The first 10 rows are patterns. Each new row is the sum of 2 different patterns, raised or lowered, with some noise. Before adding, each is slid sideways (what falls off one end comes back at the other) and multiplied by a number that may be negative. Names go in the order of the patterns.
Some rows, each with the names of its patterns after it:
[ -5.6 -13.2  12.4  15.3  -3.7  12.7  10.2  10.6 -11.1 -19.9   6.1  27.1
  -7.2  -5.3   2.6  -0.2   2.4 -11.9  -6.0 -13.6   0.2   0.4 -17.4  -1.1
   4.0  -0.5 -13.2  -1.8   4.6  -9.4 -10.2  -2.6  -5.7   7.7   1.8  -1.6
  12.8  -1.0 -11.6 -10.4 -21.5   0.0  -8.4  -2.4   3.4   5.9   1.7]
Z83
[  2.0  21.5   1.0  -0.1  -5.0  -0.9 -12.1   2.3   5.3   4.4 -18.9 -10.9
  -4.4   3.3  -4.5  -0.1 -20.2  20.1  -1.6  -5.1  -2.5   6.5 -15.6   4.0
   2.6  -6.1 -12.7  -7.9   4.3  10.9  19.0 -29.2  -3.4  -5.4  -2.5   8.4
   9.7  -6.7  -2.4 -11.1  -2.5   4.2  -1.5   2.2  -3.5   3.3  -4.8]
Z231
[ -7.9  -5.2  11.6  -1.1 -11.5   5.9 -15.6 -11.3  26.6   0.8   4.7  -0.2
   0.0  -3.0   3.2   3.1   0.4   1.9 -15.3   3.0  -4.3   8.2  11.8  -6.4
  -9.1   0.7  19.4   1.6  -4.1  -3.5   8.4   1.1  -2.9   2.4   8.6  -8.1
   9.5   0.4  11.5   0.0  21.9   3.6   9.5   7.4   5.7  22.4   2.1]
Z465
[ -1.3   0.8 -12.5  11.9   4.8  -7.9   0.3 -14.3  -1.6 -14.5  -2.9 -19.3
   9.8 -23.2   8.2   0.0   6.3  13.4   5.1   5.2  -5.5  18.6 -16.7  -2.5
  -2.3   5.3   3.9   1.7   8.2 -13.1  -9.4  -5.8  -1.4   0.8   0.7 -30.7
  -1.2  -4.2   8.4 -12.0 -18.9  22.6  -4.1 -30.7   1.3  30.7  24.3]
Z70
[ 10.2  -8.3  -8.6 -30.7  10.3   2.5  -4.2 -25.6  13.2  13.7  -2.1 -19.6
  10.3   0.2 -30.7  28.8  -0.1  21.4  -5.6 -10.7  30.7  -5.2   0.0  -8.8
   2.2  20.3  -0.3   1.0 -16.0   1.4 -15.0  -5.6   1.8  -3.8   0.2  -2.3
  30.7  -1.7 -23.2  -1.0   0.4  11.4  -2.7 -11.8   1.8  -1.8  -0.4]
Z804
[ 18.7  -0.8  16.9 -29.6  18.1 -12.6   1.7  24.8  -9.2   2.9  12.6   1.3
  -0.3  12.1  -2.0   8.1 -11.1 -23.5  -3.0  -6.0   0.5  -1.3   3.7  -0.3
  11.2  -5.2   7.6   2.4  -8.1  -2.4  -1.6   3.2  -9.4   9.3   1.6   2.9
  11.6  -3.4  -0.7   0.4  -6.3  -2.8   0.7   5.6   0.3  -9.2 -21.8]
Z660
[  3.0   9.3   6.4   6.6  -2.8  -6.9  -3.6   3.7  -2.1 -13.6  -7.2   8.1
  13.6   1.7   2.2  -4.1  -9.9  -0.2  -6.7   1.2 -22.2 -15.1  -1.0   8.5
 -18.7  -6.2  28.6  -8.7  16.7   1.8   2.7 -17.4   2.9  13.0   0.4   7.8
   0.5  -6.0  16.2   0.1  19.1   5.5  -3.5  -3.1   7.3   7.4  -3.6]
Z6
[ -2.3  30.7 -12.2  15.9   4.2   1.5  -6.1  10.3   4.9   0.4 -11.9  -0.1
 -12.8   1.2  26.1  -1.9  -5.2  -4.2  -3.3  -2.9  -7.5   2.1 -12.2  11.2
  15.9  -2.9   8.0   0.6  25.9  -3.0  -2.8  -8.7  -6.1 -26.6  -1.0  -0.8
  -6.4   4.0  -0.3   3.8  -4.0  -2.5   2.5 -13.7 -15.9  15.7  -1.4]
Z205
[  6.4   6.1  13.7 -14.6  -5.7 -12.5  11.0   7.8  -5.3   3.3  -4.7   5.3
   6.2   6.7   1.4   2.2  -3.1  -1.2   8.3 -30.7  22.6   0.8   7.9  -7.6
   0.4   2.3   5.7   4.9  -0.5   7.7  17.5  -6.9  -0.9 -11.0 -10.8   3.8
 -16.2   8.7   0.0   9.4  15.8   2.2  -0.3 -11.0   5.4   7.5 -17.0]
Z645
[ -6.7  -0.1 -15.4   4.0  -1.5 -12.3  14.4   1.3   8.3   1.8 -16.3   0.2
  20.9  -4.2   6.7   8.0   3.2 -20.9 -13.5  -5.2 -11.1 -15.6  -0.3  30.7
  -4.5  14.9   5.6 -26.1 -15.1   3.7  -2.8   2.7   2.2  29.3 -30.7  -5.5
  -1.8   4.7  -2.9  -7.7 -22.8   0.7  16.7  -4.3 -22.0  -8.5  -3.6]
Z100

New rows, each followed by the names of its patterns:
[-28.3  -7.0  -7.0 -11.8 -13.7 -18.4 -14.3   5.9 -13.7  -1.0 -22.2  -6.5
  -3.7 -33.7 -18.9   9.4 -13.1 -37.2 -44.3 -20.6 -18.8  -4.4 -27.6 -19.2
 -19.9  -5.2  -5.0 -17.5  -6.3 -10.1  -9.5 -21.2   3.6 -25.5 -22.3 -25.0
 -23.5 -13.6  -9.5 -27.2 -31.7  -5.8 -15.4  -9.0 -14.5 -21.8 -18.7]
Z231 Z70
[ -8.1 -25.9 -37.8 -31.9 -28.5 -38.2 -40.0 -17.1  17.4 -12.4 -24.0 -15.7
 -48.9 -36.2 -10.5 -17.1 -21.6 -18.9   2.7 -51.3 -22.6 -22.5 -14.4 -24.9
 -25.0 -45.0 -17.8  10.2 -23.1 -41.3 -31.1 -23.8 -34.0 -18.3 -32.1 -13.3
 -32.5 -38.5  -8.2 -15.8 -14.5 -18.3 -49.1  -6.8  -0.5 -27.5 -15.0]
Z231 Z100
[  8.2  -5.3 -12.1   8.5 -11.0  -0.6  15.9  13.5   2.9   6.1   0.6   1.2
 -19.3  20.4   9.0 -13.7  10.0   3.7  10.0  11.7   0.8  -8.3   6.8  18.0
   6.8   7.4  13.9  -2.2  11.3  -7.3  -3.4  10.8 -15.7   5.3  -4.1   4.4
  19.3   2.3 -12.6  -2.3   0.5   0.4 -10.7  17.4  13.3  12.0   0.1]
Z645 Z100
[ 17.3  -6.6  -9.4  -2.6  15.8  -0.6  -0.1   6.0  -7.4   1.1   4.8  -7.9
  -2.5   0.0 -10.6  -2.7  14.6   0.9   8.6  -1.4   1.4  -0.8 -19.8  -6.8
  -2.6   6.6  12.6  -0.2 -16.6   0.8 -11.5 -14.8 -12.6   5.6  18.3  -6.7
 -30.1  11.0  10.3 -13.2  -1.8  -3.2  -8.2  10.3   1.9  -5.0  -3.9]
Z83 Z205
[  8.2   0.5   7.2   1.2  17.4  -4.5   0.1  12.0 -13.4  12.8  -7.8   2.6
   8.8  -8.6 -12.2  12.3  -5.6 -21.3  -2.9  23.1  16.0  -1.1  10.8  17.6
  -0.2 -33.2  11.6 -19.9  -4.2  14.7  14.3 -19.7   0.1  -8.1  -7.0 -30.3
  10.8   4.3   9.3   0.4  -5.1   8.3  30.8  -4.2  -0.8  14.3  -0.7]
Z465 Z100
[ 3.6 25.8 17.4 17.6 12.9  4.5 15.3 13.0 21.8 13.0  5.6  2.1  0.4 26.7
 16.6 15.9  6.8 28.4 -8.4 15.1  7.5 23.7 12.6  8.5  9.0  7.2 14.1  5.2
  3.3 16.1  0.8 19.4 19.3 12.1 23.5 12.2 10.7  2.8 -1.1 20.7 18.8 23.2
  6.5  8.7 24.2 19.1 -3.4]
Z231 Z645
[  6.9   2.7   1.1  19.6 -11.1   8.2  -2.6   6.4  14.3   9.8   9.9  -4.7
  13.0   4.7  -7.4   6.8   3.5  11.9  20.7  14.9   5.9   7.5  22.0  23.7
  18.6 -16.8   9.0  -5.0  36.0   5.6  19.7  15.6  -9.6  37.9  22.0   0.9
   1.2  28.3   6.2 -15.6  11.7   2.7  25.7   9.5  30.7   6.8  -0.9]
Z660 Z6
[20.1  7.3 24.7 19.1 30.9 11.2 11.5 29.9 30.3 32.2 35.1 16.5 -4.7 26.6
 28.7 22.0 24.2 28.8 31.2 23.0 28.7  6.1  3.0 25.2 11.6 10.6 -7.8 28.1
 31.3 29.4 26.3 41.2 14.7 20.3 21.9 16.9  5.8  7.1 23.5 27.7  5.8 29.0
 52.5  0.9 32.1 23.3 -5.3]
Z6 Z205
[-19.8 -31.9 -24.2 -33.8  -9.7 -29.2 -20.5 -27.6 -13.5 -16.0 -20.6 -21.7
 -18.2   2.5 -33.9 -34.5 -18.2 -13.7 -18.7 -19.0 -15.6 -22.9 -23.4 -17.1
 -20.7 -19.7 -10.8 -40.3 -22.4 -22.1  -7.5 -26.6 -35.1   0.2 -17.6 -39.4
 -16.1  -2.4  -4.5 -19.8 -25.4 -27.3  -5.7 -11.2 -14.4 -19.9 -25.6]
Z83 Z70
[ 22.7 -16.7   7.8  11.0  27.8  -8.4   1.3   5.7 -27.1   7.8   5.4  -7.4
   4.7   4.2  23.4   5.4 -21.1  12.8  23.8  17.5   7.8  -5.7   8.1  -0.3
   5.2   5.6   1.8  -7.9 -23.4  20.0  10.1   2.9 -19.6  24.6  11.1   1.7
 -14.7   5.8   7.5 -21.5  30.8  10.1  26.4  -0.5  -8.2  32.3   7.5]
Z804 Z660
[ -9.7 -28.5 -10.1 -17.4  -4.6 -13.2 -11.9 -25.2   4.1 -14.7 -16.1 -22.4
 -10.8  -5.0 -41.8 -15.2   7.8 -17.7 -44.3 -43.7   1.9 -31.8  -8.3 -32.8
 -17.9 -10.9 -19.8  -9.0 -19.6  -5.4 -20.2 -11.3 -22.7   2.7 -18.7 -11.9
 -25.5 -20.7 -27.8 -22.5 -18.7 -43.1  -5.0 -15.8 -10.0 -25.9 -26.0]
Z70 Z645
[ -7.4 -23.2  -0.6  -1.4  -5.8 -30.0  -1.9 -11.5 -29.4  29.5  -9.2   0.4
  -7.7 -13.4  20.1 -10.9  -7.5  -8.2  -1.4  18.4  -6.7  -5.7 -12.6  -4.8
 -21.3 -10.8   1.9  -9.1  -8.1  -3.3  26.7  -6.1 -24.4 -10.8  -7.2   5.0
 -15.6 -16.3   1.4  -2.9   4.7   3.5  -8.7 -12.8 -35.5  -0.1  -5.1]
Z83 Z804
[-23.6 -19.6 -16.1 -22.9 -35.6 -21.4 -21.0 -25.7 -40.9 -31.5 -24.7  -9.4
 -31.4 -25.4   7.4 -26.0 -17.5 -26.0 -33.5 -31.4 -24.1 -13.1 -17.9 -11.1
 -18.5 -27.4 -19.1 -11.0   2.2 -19.0 -13.1 -15.1  -7.9 -23.2 -36.4 -13.9
   4.7 -20.7 -19.5 -19.9 -24.7 -20.4 -26.5 -25.5 -38.4 -24.2 -14.2]
Z83 Z6
[ 4.4  1.9  0.8 13.2 -1.2  7.3 15.2 11.8 23.3  9.6 28.0  4.1  0.1  1.9
  0.7 -9.3 -6.9 -1.4  3.0 16.7 -3.4  7.6 24.2  1.6 21.2 -0.4 -1.0  8.5
  9.3 15.5 30.7  5.4 19.9  7.6 20.2  4.4 27.9 15.8  6.9 -1.5 13.0  4.8
  7.7 28.8 12.6  9.2  9.8]
Z6 Z205
[-13.5 -19.0  -0.5 -15.9  -4.1   4.0 -14.9 -12.7  -6.2   0.4 -12.0 -15.2
   4.5   7.1   0.8  -3.9   5.0  -1.3 -29.3  -0.3 -23.6 -20.1   8.4   5.5
 -15.3 -18.8 -18.7  -4.4 -21.9  16.6  -3.1 -12.5 -22.3  -8.2  -9.0  10.1
 -28.1 -35.7  -7.1  15.2 -18.3 -11.8  19.2 -16.5  16.4 -11.5  -6.5]
Z6 Z100
[-17.9   0.8 -15.8 -26.3  -8.7  -8.1  -6.9   4.6  -7.1 -11.8  -8.9 -11.5
 -11.1  -1.1  -9.6  -5.0 -17.0 -10.5   2.8 -11.6  -9.4 -22.1 -27.8  -0.3
 -15.5 -17.7 -11.4  -4.1 -16.8 -18.3  -4.1 -10.1 -10.2 -10.9 -10.3 -38.9
 -10.6 -13.6 -12.4 -11.7 -23.5  -7.1  -5.6  -0.2 -23.7 -17.9  -1.2]
Z465 Z205
[ -1.3   3.6  -3.4  -8.8  -4.7   7.7 -16.3  18.0  10.3   7.0  -4.6  -6.7
   9.3  -6.2  -0.5  -0.2   0.5   1.1 -22.3  17.7 -10.8  16.1 -37.5  13.4
 -12.8  -1.7  23.2 -11.2  17.6  10.0 -12.1  -2.3  11.0   3.2   5.4 -18.8
 -23.5  -5.1  -7.6   4.6  -6.8  -2.0 -18.4  15.7  -5.0   3.7 -12.7]
Z804 Z660
[  4.5 -30.7   1.3  -2.4   4.5   9.6  -2.9  -7.4  -2.7  21.5 -20.9   0.0
  -1.4   6.2  -6.3 -13.8   6.4  -0.2 -15.6 -12.1  -4.6  -3.8  -1.6 -38.5
  -8.7 -15.6   2.9 -14.7 -30.1  15.1  -5.4 -32.1 -11.1  22.0  20.2 -10.4
  -9.6 -16.7   3.3   4.3 -10.4  -5.1  -9.9  -6.4 -24.1 -12.6 -33.6]
Z83 Z70
[  1.6   8.2   5.3   2.2   6.7  -2.7   6.1  -3.0  -0.8  21.2 -10.5   3.5
 -12.5 -11.9  15.3   7.5 -12.7 -15.7  -5.4  -0.9   1.7   3.6   6.9   6.1
   4.0   1.0   8.0 -25.5   1.9 -18.9  -3.0  -5.6   4.6 -11.0  -5.6  -7.1
 -21.9 -18.2  24.4   8.1 -10.5  -2.5  11.4  -0.8  26.8  10.3 -34.4]
Z465 Z100
[ 10.0  -7.8  18.0   7.5   2.2  13.1  42.6  16.2  13.7  10.5  14.5  13.2
 -31.5  21.0  -3.3  11.6  45.4  25.0   6.0   3.3  11.6  13.6 -30.9  42.3
  20.1  22.3  -5.8   8.0   6.8  39.4  15.1  -9.5  15.2  25.6  21.8  17.2
  21.0  10.7  24.9   2.8   9.8  27.5 -27.4  26.8   2.8  13.9  18.6]
Z645 Z100
[ 14.8  -8.6  -3.3  -6.5  -8.1 -13.1 -15.2  -5.2   8.6 -10.5 -19.2  -2.4
 -20.0 -20.7 -16.2  -1.1  11.2 -23.7 -37.6  -1.4   2.1 -18.8  -9.6   5.8
  -1.6   6.5   6.0  -4.9 -15.9   9.7   0.7 -10.7  -2.1   4.9  -8.4  -2.9
   1.4  11.7  -2.1  -4.0 -15.5  -4.6  -1.8 -19.8  -4.1   7.9   5.1]
Z83 Z6
[  2.3  -2.4  10.1   0.2   6.7  -8.9  15.8   0.4 -24.9  -4.2 -14.1 -12.0
  22.8   0.1  16.7 -17.6  -4.6  -5.2   3.5  -0.3  -5.5 -11.1 -14.9   8.5
  -7.6  -5.4   3.9  -9.5 -13.5  -1.1   7.0   1.8  -5.9 -10.9  12.7  -0.3
  -0.7   0.5  -2.1  -8.7  17.1  -3.4  11.6   1.9  19.2  -9.8  -0.4]
Z465 Z100
[11.0  6.1 21.4 23.4 27.0 13.4  6.0 15.5 12.3 20.0 17.9 19.0 16.7 -1.7
 24.4 22.0 18.9 11.6 33.2 16.5 -2.3 16.1 21.6 22.2 17.5 20.6 16.6  9.4
 29.9 -3.2 16.2 21.9  9.7 10.9 17.7  9.5 14.8 21.5 21.4 17.5 13.4  5.5
 -3.7 34.0 15.1 20.6 20.6]
Z231 Z6
[-13.2  -2.7 -20.0  -0.8   1.0  -5.2 -20.8 -33.9   5.6  19.7 -21.0 -26.0
  -0.4 -10.5 -32.3 -20.1 -31.9 -28.3 -16.6  -3.1 -32.5 -25.4 -11.6 -20.9
 -27.3 -13.2 -22.3 -24.1 -37.4 -21.4 -17.8  -5.9 -18.7 -21.8  -1.4 -18.5
 -32.0 -28.9 -39.4 -13.4 -18.1 -14.5 -15.2  -8.7  -4.0 -15.7 -32.8]
Z83 Z6
[27.2 11.7 16.7 36.8 43.0 33.7 -6.5 18.2 19.2 26.6 17.2  5.4 35.7  9.5
 20.9 43.3 18.7 40.1 19.4 14.9 15.9 34.7 23.4 14.2 29.5 14.3 24.2 20.2
 19.1 27.8 13.6 -2.3 20.3 47.9 29.9 36.0 15.3 34.1 22.4 12.1 14.5 24.5
 16.2 39.8  6.7 14.8 21.8]
Z83 Z465
[-22.3 -23.6 -24.7 -14.9 -14.6   6.6 -56.1 -25.6 -27.7 -20.4 -11.6 -11.4
 -22.1 -31.5 -36.3 -26.6 -18.2 -22.0 -19.4 -43.0 -19.3 -27.8 -13.8 -10.2
 -32.5  -7.6 -27.8 -41.1 -30.5  -0.5  -1.0 -17.9 -37.5 -38.2 -17.3 -15.6
 -29.9 -20.8 -46.9  -5.3 -31.5 -27.8 -35.2  -9.4 -49.3 -12.1 -19.0]
Z231 Z70
